There are 4 ways to turn a row about zero (a turn may also mirror it). The second row of each pair is the first, turned, with some noise.
(in the rows, 128 means zero)
Known pairs, each followed by its turn:
[145 116  79  97 156]
[ 88 150  82 123 146] => (1)

[148 139 155 158 106]
[120 166 148 121 155] => (0)

[122  84 157 156 127]
[135  98 137 122 177] => (3)

[123 100  84 124 127]
[174 145 112 137 134] => (3)

[145 176 168 116  78]
[ 65 144  77 136 124] => (2)

[110 152 148  94 117]
[165 128 123 153 155] => (1)

[106 139 144 127  98]
[132 115 136 121 166] => (0)

[ 83 145 121 107 115]
[117 119 113  92 163] => (2)

[ 79  89 113 137  96]
[157 117 111 179 165] => (3)

[ 77 106 110  88 173]
[168  70 107 125  88] => (0)

[127 108 152  98  88]
[117 101 174 136 147] => (0)

[ 95 159  95 172 119]
[ 95 122 163  78 120] => (2)

[106 137  77  79 159]
[117  74  83 128  91] => (0)

[176 124  88 129  81]
[142 198 155 135 139] => (3)

[177 143 104 159 174]
[109 129 103  56 116] => (1)

[129 138  97 134  84]
[118 146 113  86 102] => (2)

[ 88 174  81  88 136]
[155 176  68 155 131] => (1)

[ 83 153 110 115 129]
[153 166 112 153 123] => (1)

[ 88  90 122 106 118]
[143 120  82 153 155] => (3)

[126 106 152 105 162]
[153 117 130 163 159] => (2)

[111 166 117  89 129]
[160 146  90 146 149] => (1)

[124 100 109 108 126]
[127 104 133 155 112] => (0)

[176 178 116 128 147]
[116 155 158  97  78] => (3)

[108 139 165  81 149]
[126 104 100 152 179] => (2)

New pairs. What belongs after each?
[159  82 106  98 103]
[148 179 105 116 165] => (3)

[ 93 112  97 160 118]
[170 112 137 168 136] => (3)

[ 87 115 158  76 138]
[154  69 154 103 118] => (0)

[133  89 105 109 106]
[ 88 114 119 162 129] => (1)

[ 99 177 143 169 141]
[111  83 163 153  95] => (3)

[119 100 158 172 155]
[116 141 186  99 118] => (1)

[167 158  86 132 159]
[154 155 150  99  77] => (3)

[121 147 149 149 105]
[131 143 133 114 165] => (0)

[179 130 113  77 140]
[158  98  78 152 101] => (2)

[111 161 175  96 106]
[ 61 124 111 141 124] => (3)

[148 119 110 174 131]
[132 174 111 155 128] => (0)

[162  76 126 142 174]
[179 125 163 172 109] => (2)

[139 174  96  87 139]
[ 81 102  90 104 114] => (0)

[111 178 151  79 125]
[ 95  96  80 130 162] => (2)

[166 108  96  93 137]
[151 173 106  94 126] => (3)

[ 81 175 125  79 111]
[103 100  86  88 175] => (2)

[ 98 111 153 133 133]
[167 119 144 120 134] => (0)

[113 118 135 101 152]
[149 111 122 137 159] => (2)

[167  92 109 179  98]
[163 153 182 125 172] => (3)

[174  78 135  99 127]
[133 160 109  79 171] => (3)

[157 137 176  89 168]
[ 86 118 105  65 117] => (3)

[158 155 145 110 124]
[149  99 112 115 151] => (1)

[127 103 135 154 167]
[165 153 127 133  99] => (0)

[110  78 110 121  78]
[147 153 107 165 182] => (3)

[ 82 138 154 176 179]
[151 185 179  93 113] => (1)

[143 147 127 173 179]
[131 152 136  61 114] => (1)

[112  87 174 144 107]
[129 184 139 151 158] => (2)

[154 120  90 128  86]
[148 181 142 146 141] => (3)

[127  91 159 109 131]
[109 120 161 141 162] => (1)

[103 114 135 117 126]
[126 114 104 138 140] => (3)

[ 91 151 123  83  90]
[112  70 124 116 164] => (0)

[ 94  93  87 164 145]
[195 103 131 150 135] => (3)

[138 172  96  95 126]
[117  85  92 105 113] => (2)

[104 105 143 179 165]
[128 137 196 145 146] => (2)

[158 175 141 153 108]
[ 74 128 119 137  94] => (2)

[ 89 107 171 143 143]
[123 147 160 147 179] => (2)

[117 166 108 144  95]
[159 121 106 141  87] => (1)

[ 94 139 158 110  78]
[ 81 130 113 176 148] => (3)

[163 148 102 100  78]
[ 60 114 131 145 149] => (0)

[106 118 137 129  96]
[137 121 145 163 117] => (1)

[166 109 112 117 110]
[139 170 133 111 145] => (3)

[104 173 124 137 117]
[ 86 114 127  98 137] => (2)

[134 163 120 130 147]
[116 137 101 103 121] => (0)

[ 95 162 176 175 171]
[ 74 109 185 155 164] => (2)

[168  88 107 101 161]
[162 151 104  73 137] => (3)

[136  98 108 115 110]
[148 155 113 129 152] => (3)

[128 173 140 143 100]
[110 143 120 104 172] => (0)

[159 174 176 100 108]
[ 83 130 162  70 146] => (0)

[138 101 132 113 128]
[127 120 149 142 110] => (0)

[125 103 136 143 108]
[135 125 135 138 161] => (3)

[ 82 150 107 118  78]
[118 143 115 200 120] => (3)

[155 169 161 170 165]
[133 191 116  79 121] => (0)

[ 77 139  78 128 120]
[131 175 103 165  94] => (1)

[ 78 150 151 113 152]
[109 101 135 126 184] => (2)

[153 172  77 119  95]
[ 63 127  90 140 150] => (0)

[137 110 136 151 178]
[106 151 151  86 136] => (1)

[149 166 139  87 110]
[ 82 163 117 123 107] => (3)

[104 133 110  77 153]
[126 166  99 150 166] => (1)

[179 135 164 167 118]
[137  75 152  83 118] => (1)

